There are 4 nested groupings, the coarsest first. Each group lies inside one group of the grouping before and may be the whole of it. The rows also spread widely along 12 directions, which tell nothing about the answers.
Known rows, each followed by its group in each grouping:
[ -3   6  -8   4   1  -5   5 -21   7  -6   4  -3 -16 -11  -4  -6 -13  -2
   3  -5   9  -2   9  -9  -5   6   3  17  -2  -4   4  -5  -7   0  -4   7
  -1  19  12  -8  -9   5   2  21]  Rez logig K301 K138
[  8  14   8  -6  -3   5  11  -3  10  -9   6 -24 -17 -16  -2 -14   2  12
  26   1  -2  -6   2  -7 -13  -9  -5   6 -10   0  11  -5   5   1   6   6
   2  21  14 -17   3   2  -6   8]  sida Vil K354 K214
[ -3   3   1   7  11   6  14  -5  -7  19  -6  -9   0  -2 -14 -13  11   9
  14   2   7   4  -3  14  -8  -9  12  12  -6  -1  -4   1 -26   4 -12   7
  -6  -4 -26 -17  15  11 -17  -5]  Rez logig K35 K909
[  2 -17  11  -4  -1  -5  -7  19   5  -3  11   2  -8  -9   5   7  -1   9
   5   1  -6 -10  -9   3   2 -14  -3 -19   4   5  14  -9  10   7   3 -13
   0  -7   8  15   7  -5  -5 -10]  Rez logig K35 K530
[-12 -22 -13   2  -1  -4  -4  15 -11  14   1   3 -27  -4  15  -6   5  13
   8  -1  -6  -9  -2   3   8  -3   8   8  13  12  -2  12  -6   3  -4   0
  16   5  -8   4  14   5 -15 -13]  sida Zatog K155 K753
[  6   7  -7  15 -13  -6   2   6  20  15   1   5  -8  -2  -7  -9  -8  -4
   9   0   8 -12  -2   1   3 -13   0   6   8   1   3   9  -6   0 -23  -4
   5  -4 -22 -23  -9  25   8  12]  Rez logig K330 K508
[-13   0   7   2 -14   6   2  15  21  -7   1  -6 -23   0   0  11  -4  -9
   7  -7  13 -18  -8   7  17 -14   6  -2  -2   9  -7   2   6   4 -18   0
   2   6   7 -32 -10   5   5   3]  Rez Valur K462 K664
[ -9  -3  18   3   5  -1   3  10   6 -11 -10 -13   5  -6   4   1  10  -3
   5   4   2  -9 -12   4  14 -10 -10 -11  -3  20  -6   0  16   4   1   4
   2   8   8  -2   8  -2 -11  -5]  Rez zonil K642 K641
[ -4  -4   1  14   0   6   8  10  -8  -3  -8  -9 -22 -24  -6   6   2 -16
   4 -11   5   1  -1  -2 -13  -3  -6  11 -12  -2  -5  14 -25   2   3   9
  13  -2  -4   0  11  12  -2  28]  Rez Valur K470 K122
[  2  -9  -6  -6  -6   4   3   2  -5 -13   5  -9 -35 -11  -1   1   0   2
  21  -7  -3  -5   1  -9   6   1  10   9  -4  12  -1   1   1   9  -3  13
   9  11  24 -14  11  11  -5  14]  Rez Gil K78 K678
[  6   3  -5  16   6 -21  10 -10  11  10   0   0   5 -13   0 -25   0   6
   3   3  -3  -5   5  -5 -14  -1 -24   7  -1  -4  24  -7  10   3   9  -2
  15   5  -6  24   1   5 -13   6]  Rez logig K301 K919
[-10   0   3   2  -1   1  14  -5   2  -7   0  -6 -13  -6  -7   0   8 -16
   4  -5   4  -4 -14   2  18  -8   1  11 -12   8   6   2  -3   8 -14  -2
  10   8  12 -12  -3   6 -10  -6]  sida Vil K365 K489
[  7   0  11   4  -3  -3  -2   9  -6  -3   9  -4   0 -20   1  -4  -1   0
   0   7  -7   3 -18  -7  -5 -14  -4  -5  10   9   1  17 -14  -4  -6 -10
  -5  13  -6   0   3   9   5   5]  sida Vil K354 K209
[  3  -9  -5   7 -10  -7 -12   5  -1   0  -2  14  -5 -13   9   2  -5  -3
   0   3  -4  -8  -2 -13 -10   5  -9   3  17  11 -11   9  -1   4  -7   8
  11   4  -3  10   7  15   3  20]  Rez Gil K311 K706
[-12   5   0   8  -9  -2   8  10  37  14  -3   0 -13  -6   8  -6   3   8
   6  -4  13 -24   8   7 -18 -10 -17   9  -5  -7   6  -9  12   1   2   7
  13   8 -12  -5  -1  -4 -11  -5]  Rez Gil K88 K373
[  0  -8  -2   5 -17  -5  -5  18  10  -4   1   2 -12  -2  10  -2   0   3
   9   4  -4 -19  -9  -3  12  -8  -6  -6  16  21  -5  11  16   6 -14   2
  12   9   3 -11   4  14   0  -1]  Rez Valur K86 K826
[-14  -7  16 -13   4   9   1   6   8 -16   2 -12 -12  -5   4  12   3   8
   7  -1   6 -11  -3   5   6  -6   4  -8  -8   7  -4 -17  13   6   5   5
  -8   9  24  -7   7 -16 -11  -6]  Rez logig K330 K579
[-12  -9  -4   6  -6   4   0  16   1   5  -3   1 -21 -18  14  -1   7   8
   1  -2   4 -13  -2   0 -15  -2  -5  10  11  11 -13  17  -8   0   2  12
   9  21 -10  -3  19   3 -11  -3]  Rez Gil K88 K373
[-14  14  15   8   1  -4  10   7  12  -9  -2 -25  -3 -15  12 -13   5   2
   1   6   6 -10 -12   0   8 -14 -10   1   6  17  -6  15  10  -7   1  -1
   0  42  -2 -19  -4  -4  -3  -6]  sida Vil K354 K214
[ -4  -8  -4   3   4 -14   3 -15   5  13  15  17  -3  -5  -8  -6 -10   0
  -8  -3   2   3  -3   0  -5  -4   6   8  -4 -11  17 -12 -14   3  -8  -9
  -5  -3  -3  14  -8   0  -4   0]  Rez Gil K78 K678
[-10  -5   6  -9  12   1  -9  -4   3  14   3  -5  -4   1   9  -7  -8  29
  10   5   5  -1  10   4 -14   1  18   1   7  -2 -17 -17  -9  -5   5  11
 -20  11 -10 -10   7 -11  -5   7]  Rez Gil K78 K678
[ 12  -6   4   2   2 -10   8   1 -10   3   9  -5   4   1 -11 -20   7  12
  17   9 -13   3 -16   2  14 -13   3  -8   2  15  17   0   5  10 -10  -9
   0  -2   1  -2   7  16 -12 -12]  Rez Valur K462 K664
[  0 -24   8  -9  18  -6 -13  11 -16   7   6  -7  -7   1   4  -5  -5  24
  17   5 -11   5   0   4   9  -8  20 -19   3   8   1 -14  -3   3   8  -5
 -12 -13   0  10  15  -4  -7  -1]  Rez zonil K642 K641
[ -8  16   6  13  10   0  21   4   9   2  -2 -32 -18 -18  -5 -17   1   5
  11  -5  12  -2   4   7  -5 -15  -1   9 -13  -2   8   7 -10  -6   8   0
  -1  22 -12 -21   2   1  -7   6]  Rez logig K301 K919
[  5   7  -4  15   8 -15  11 -14   0  12   3  -2   2 -14 -11 -22  -5   3
   4   2   0   5  -2  -3  -7  -7  -4  10  -3  -4  18   6 -16  -2  -3  -4
  -2   9 -15   4  -1  12  -5   5]  Rez zonil K642 K641
[  0   3   6   2   1  -2   9  -6  10   8  -3  -3   4   8 -12  -9   6  -2
  13   3   4  -2  -7   7  11 -10   6   3  -8   7  -1 -11   1   8 -17   4
   0  -8  -5 -17  -1  12  -9   2]  Rez Gil K78 K678
[-19   0   6   5  11   6   6  -8   6  12 -11  -8  -6  -6   0  -1   4  -5
   1  -4  12  -2   5   7 -13   2   2  17 -13 -11 -12 -10 -20   0   0  12
   2   1 -11  -4   2  -6 -11  13]  sida Vil K354 K214
[ -5  -8   1  -4   7 -19  -7 -10   9   6   8   0   3   8  10 -17  -9  14
   6   8  -7  -5   0  -4  15   0   2  -4   8   5   8 -19  19   3  -2  -6
   0   8   8   8 -11  -5  -5  -3]  sida Vil K354 K214
[ 15   2  -2   5   4 -12  11  -6  -4   0  10 -15 -16 -20  -7 -23  -2   5
  20  -1 -13   4   1 -12  -9  -6  -9   7 -12  -5  30  -3  -2   4  10  -5
  13   4  10  12   2  11  -6  15]  sida Vil K354 K214
[-22 -19  -9   9  13  -7 -13   3  -7  14  -2   2 -20 -10  17   1 -13  10
  -9  -5   8  -4  10   2  -6   7  13   9  15  -1 -15   3 -20  -6   5   5
  -3  13 -15   7   7  -6  -1  12]  Rez logig K35 K530
[  9 -17   1  -5   3   0  -8   3 -20   1  15   3 -21 -20  -4   2 -10  14
   9  -3 -10   9   0  -7 -21   0  13  -2   1  -7   8  -2 -27   2   6  -1
  -8  -5   6  14  13   5   2  17]  Rez Valur K462 K664
[-24  -5  -3   3   7   7  11  -4   7   1 -14 -10 -25  -8   5   3   8  -4
   6 -11  14 -12  14   5 -10   9  -3  22 -18  -3 -11 -11  -2   8   8  24
  17   7   7  -1  12  -8 -21  11]  Rez Gil K311 K706
[-13  12   7   9  -7  -3   1  -4  19  -9   2  -3  -7 -18   8   0 -12  -1
 -11  -1  14 -12  -1  -7 -13  -1 -10   7   8   2  -9   8   0  -8  -1   5
  -6  38   4 -13 -12  -5   8  12]  Rez Valur K462 K664
[ -8 -22  -8  -1   8   2  -2  -8 -11   8  -7   8 -11   8  -5   5   4  -2
   8  -3   1   0   1   6  10   8  15  10  -3   4  -7 -15 -11  14 -14  11
   6 -19   3   4  12   8 -16   5]  Rez logig K35 K530

New rows, each followed by its group in each grouping:
[  1  -6  15  -7  -6  -6 -11  -1   7   3  24  25  12 -13  -1   8 -12   8
 -17   6   0   0 -17  -2 -16 -13   4 -12  14  -3   5  -3 -14  -4 -11 -17
 -26  10  -4  12  -6  -8   7 -10]  Rez Gil K78 K678
[ -4 -15   1   4   7  -8   6  13 -14   0   3 -10 -10 -13  11 -16  12  21
   8   6 -13  -6  -7   2  -1  -5  -7  -5   6  16   8   7   8   6  13   1
   9  16   1  17  24  -1 -22 -18]  Rez Valur K86 K826
[-23 -11  14   2  11  13   3  10  -8  -9 -15 -14  -6  -6   5  15  12  -8
  -3  -2  12  -4 -11  11  12  -3   7   0  -2  17 -27   3  -9   5  -4  12
  -3   7   2 -11  16  -6 -13  -1]  Rez logig K35 K530
[  1  -4  24 -10  12  -3  12  -1  -5 -14  14 -12   4 -10 -11  -2   7   4
   5   3  -6   7 -18   4   9 -16   2 -14 -17   6  19 -16   6   8   7 -11
 -12   3  22  10   6 -10 -14 -14]  Rez Gil K78 K678
[ -1  -8   0  -6   2   8  11  18 -10  -6  14 -27 -49 -21  -4  -3   3   6
  25 -11  -5  -1  -2   2   1 -16  13   5 -17  -2  17   7 -15   3   7  -4
   8   6  13 -12  13   4  -7   2]  sida Vil K354 K209
[  7  10   4   3 -15   4  11   1  18  -4   7   7  -4 -14 -11   0   4  -4
   5   0   6 -13 -10  -1 -11 -13 -12   5  -1   1  12   3   1   7 -15  -2
   1   7   2 -11   0  11  -5  -4]  Rez logig K330 K508
[ -9  -2  12  -3   7  -3   9  -7  -3  -9  12  -6  -6 -16  -3  -2   1  -3
  -4   0  -1   3 -12  -1   0  -8   0   3 -10  -1  14  -4  -7   2   2  -8
  -5  17  15   9  -2 -11  -9  -8]  sida Vil K354 K214
[ 10  -6  -7   0  -4  -5  -2   9   3  -4   7 -13 -35 -15   4  -8 -12   9
  26  -6  -6  -5  12 -13  -7  -2   2   2  -3   0  10  -4   2   2  11   6
  12   2  13  -4   5  14   4  28]  Rez Gil K88 K373
[-16 -13   0   5  12 -14   3  -4   0   2   8  -1 -14   1  -5   0 -14  -9
  -6  -8   5   4  -3   7  24  -6  14   0  -9  -4  10 -10  -7   3  -6 -12
  -2  -4   6   2 -15  -3  -1   5]  Rez Valur K470 K122
[  7   9  -8  -2   5  -2  16 -24  -3   7  -4  -8  -2  -2  -6 -27  11  18
  25   8  -5   0   5  -6 -12   6  -4  22  -4   3   9  -9   1   7  -2  16
  10  13   4  -4  10  10 -23  -2]  sida Zatog K155 K753
[-14  -2  14 -13  16   6  -2  -3   1  -8   3 -24 -20  -8   7   2  -6  14
  14  -3   4   0   7   0  -3  -1  13   0 -12  -4  -6 -21  -3  -2  15   7
 -10  14  19  -9   2 -19  -4  11]  sida Vil K365 K489
[  7  -3   4  -7 -14   9 -11  -2   0  -4   7  16  -8 -17   0  15  -7  -2
   1   1   0  -2  -6 -12 -22   0   0   5  10  -2  -8   4 -20  -1 -12   3
  -3   2   6   1   0   7   7  16]  sida Zatog K155 K753
[ -8 -12   4  -4   2  11  10  -1  -7  -7   1   3 -14  -9 -12  13   9 -10
   2  -7   5  -2 -10   6   4  -3   7   8 -14   2   2  -7 -12  13 -10   4
   1  -8  14   0  11   1 -16  -4]  Rez logig K330 K508
[  3  13  19   3   5  11  10   0  -2  -1  -6 -20   5 -15  -8  -6   9  -2
  13   5   2   5  -9   0 -14 -10  -3   4  -9   2 -10   5 -19  -2  -2   8
  -5   6 -10 -15   8   7  -4  15]  sida Vil K354 K214
[  7  12   6   1   3  -6   6   7  14  -7  -2 -31 -14 -15   8 -24   1  28
  31   6  -5 -13   9  -9 -10  -9 -12  -4   1  11   9  -1  23  -3  20  10
   4  27   8 -13  11   2  -7   6]  Rez zonil K642 K641
[-13  10  16   0  10  -5  19  -7  13  -6   3 -21   4   0  -6 -13   7  -3
   4   4   5  -3 -14   9  20 -16  -3   1 -16   6  11 -10  11   3  -5  -8
  -3  16   9 -12 -10  -8 -13 -16]  sida Vil K354 K209
[ 11   3 -10   8  -3 -16  11  -9   9  16   9   3  -2  -1  -8 -29  -2  12
  15   5  -6  -3  -2  -2  -1  -8  -3   9   2   3  22  -2   2   4 -10  -4
   7   4 -12  -3  -2  19 -10  -5]  Rez Gil K88 K373
[ -8  -2   6  -4  21  -6  11 -26 -18 -13  -6 -18   1  -3  -1 -13   4   2
   7   5  -4  11  -3  -7  17  11   4  11  -8  12  -1 -13   4   5   6  10
   2  18  26   5   2  -5 -18   5]  sida Zatog K155 K753
[ -9  -2  -8  -4   4   0  13  -3  -8  -2  12 -20 -37  -8  -4 -12  -4   5
  15  -6   1   1  -3   2  17  -9  22  16  -7   4   9   8 -14   0  -9  -3
  -1  22   9 -25  -1   5  -7  -4]  sida Vil K354 K209
[ -6   3  12  12   8  -6  -4 -12   2   3  -4   9  23 -13  -1   1  -7  -6
 -19   6   8   3  -7  -4 -13   2  -9   2   9  -1 -11  -1 -15  -4  -4   0
 -13   8 -11  11  -4  -1   2  16]  Rez logig K330 K508
[-18  -5   9   4   6  -4   7  14  19   9   2  -6  -6   0   4  -3   3   8
  -1  -1  10 -15  -4  17   9 -17  -1  -6  -4   1   8  -9   9   2   0  -9
  -2   2  -9  -4   0 -11 -13 -20]  Rez logig K330 K508
[  2 -11   3  13   9 -13   4   4  -2  23   2   5   9   1 -10 -11  -1  -4
   1   2  -2   7  -9   9   6 -14   3  -4  -5  -2  11  -5 -16   4  -9 -12
   1 -25 -26  11   0  14  -5   1]  Rez Gil K88 K373
[ -4  -2   0   3   2  -1  -1  -5   2  11  -2   1  -3  -1   0  -8  -2  13
   8   4   4  -3   2   2 -11   1   6   7   6   0 -10  -4 -11   1  -7   9
  -5   6 -11  -9   4   4  -5   7]  Rez Valur K462 K664
[ 15  -2  16  -2  -5  13   5  12 -11 -11   2  -3  -3 -28  -7   6  13  -1
  11   3  -7   2 -14  -8 -26  -9 -12  -3  -5   7  -1   8 -14   6   4   8
   1  -1   5   8  25  11  -7   9]  Rez Gil K88 K373
[ -1   8  13  19   7   0   8  15  -3   5  -3 -22  -6 -21  -5  -6  -4  -5
   3  -2   5   5  -6   4  -9 -16   0  -3  -5  -1  -4  18 -27  -8   3  -2
  -5   4 -24 -13   3  12   8  23]  Rez Valur K86 K826
[  7   7   1   0  -4   3   5   7  -2   7  11 -12 -17  -6 -10 -11  -9  14
  20   2   2   4  -6   4   1 -18  22   0   7   4  -2  14 -23  -5 -17  -4
 -16  11 -18 -37   0  18   7   5]  Rez Valur K470 K122
[ -8  -8  13  -5  -2   2  -5   1   9  -5   4   9  -3  -9   1  16  -1 -11
  -5  -3   2  -7  -9  -1  -4  -6  -5  -2  -7  -4   2 -13  -3   6  -4  -4
   2  -7  13  11  -4  -8  -2   3]  sida Vil K365 K489
[ -1  -3 -10   9  -3 -12  11   6   2  -7  14 -13 -38 -15  -4  -9 -10  -4
   9 -10   1  -6  -4  -3  21 -13   7   6  -1   7  24  14   0   3  -7 -12
   9  19  11 -14  -6  13   2   0]  Rez logig K35 K530
[ 11   5  -4  10 -15  -2  -1   2  13  14   2   9  -4  -4  -6  -9  -4   5
  12   2   2  -9  -2  -3 -15  -8  -3   5  10   0   0   7 -11   2 -19   3
   3  -3 -18 -15  -2  22   5  13]  Rez Valur K462 K664
[ 18   2 -17  10   1 -11   6 -14  -3   0  -3 -11 -17 -10  -4 -25  -4   7
  26   0  -9  -1  13 -17  -5   9  -7  14  -1   5  13  -4   6   7   4  13
  20   3   9   1   6  25  -4  31]  Rez logig K301 K138
[ 12   0  -9   0  -4 -15  10 -17  11  11   5  11  11  12 -10 -25   5  15
  18  10  -9  -7  -3  -1   4  -2  -8   5   2   5  20 -17  19  15 -16   1
  10  -4   2   3  -1  14 -19 -13]  Rez Valur K470 K122
[  3 -18  -2  -4  10  -1  -3  10 -23   6  -4 -15 -15   6   3 -11   7  13
  27   6 -14   5  -5   2  22  -5  18  -4   5  19  -5   0  -3   6  -4   3
   9 -11  -1  -7  17  15 -12   2]  sida Zatog K155 K753
[  9   1  -7  10   0  -4   0  -5   5  16  -3   2  -5  -4  -9 -10  -8   1
  14   0   3  -1   6  -3  -8  -2   4   8   2  -5   1  -3 -15   2 -12   4
   1 -13 -16 -10  -1  21   3  25]  Rez logig K330 K508
[  0  -2 -13   6   7  -8  -4  -4  -4   7   0 -12 -21  -7   7 -19 -12  20
  17   2   0  -3  13  -8  -1   6  12  11  14   7  -7   4  -5  -4   2  11
  -1  19  -6 -16   5  12   1  22]  Rez logig K330 K508
[-30 -17  -7   5   2  -8  -1  10  11   2  -1  -8 -35   1  17   0  -5  -6
   0 -10   7 -17   4   6  26  -2   6   9  -3   6  -1  -4  11   3  -2  -1
  19  11   9  -5  -7  -9  -7  -1]  sida Vil K354 K214
[  2  15  28   3  -4   6   5  12  14 -13  -2 -16   8 -22   0   4   7  -8
   3   4   2  -6 -16  -3 -11 -19 -19 -10  -5   6  -2   5   1  -3   3  -3
  -2  12   2  -8   0   0   3   7]  sida Vil K365 K489
[  2  10  14   1   1  12  15   0  -6   4  -1  -8   3 -20  -9  -6  18   4
   7   5   0   2 -15   4 -23 -14  -5   9  -6   1  -1  11 -25   1  -4   4
  -4  12 -14  -8  17   4 -15  -9]  sida Vil K365 K489
[  1 -20 -12  -2  -2  -2   0  -6  -2  12   2  22  -7  -5  -3  -1   9  10
   6   0  -6  -9   3   0 -18   7  -7  10  -1  -4  11 -15  -3  15  -3   7
  13 -15   3  27  18   3 -24  -7]  Rez logig K330 K579
[  5  -4  17   1  -1   5  -1  20  -7   4   8  -7  -3 -10  -5   1   1   9
   9   4  -2   2 -16   7  -5 -21  10 -14   5   7  -4  10 -18  -1  -7  -8
 -15  -1 -15 -13   9   8   3  -2]  Rez Valur K462 K664
[-15   7  10  -2  -2   1   3   3  17  10  11  -1  -7  -2   0   1  -9   4
  -4   0  13  -5  -9  11   3 -19  13   1   3  -5   0   2 -15  -9 -16 -14
 -16  14 -14 -22 -16  -7   3 -15]  sida Zatog K155 K753
[ 11   5  -7  -1   6  -1  22 -13  -4   4  11 -19 -27  -6 -23 -20  -2   9
  30  -6  -3   5   6   2  -2  -7  14  13 -24 -11  28 -11 -15   8  -3   2
   2  -4   7 -16   2  15 -11   9]  Rez Valur K86 K826
[  4 -18 -17   4  -5 -14  -4   6  -5  11   4   4 -19   7   5 -18   0  16
  20   3 -12  -9  -1  -2  15  -1   7   2  14  16   7   2  10  10 -11   1
  15  -1   0  -3   9  19 -10  -4]  Rez Valur K462 K664
[  8  12  13  -1  -1   7  15  -4   5  -4 -10 -19  11   2  -9 -14  20   0
  25  11  -3  -4 -13   1   8 -10  -8   3  -8  17  -6  -3   9   9 -14  11
   7   1   2 -22   9  16 -15   0]  sida Vil K354 K209
[-26   5  -5   9  -3   5  10  13  21   4 -12 -20 -32  -5  14  -6   3   9
  11  -7  17 -22  11   9  -2  -4  -2  16   0   6 -17   7   6  -2   2  18
  12  30  -8 -32   4  -4 -11   2]  Rez Valur K470 K122
[ -8  -4   6  -2   1  -5   2 -24   0   1   7  24  21   3 -12   3  -3  -6
 -16   6   5   5 -16   2   1   1   3   5   4   1  -3 -10 -13   6 -24  -2
 -15   4   2   6  -9  -1  -8  -9]  Rez Valur K470 K122
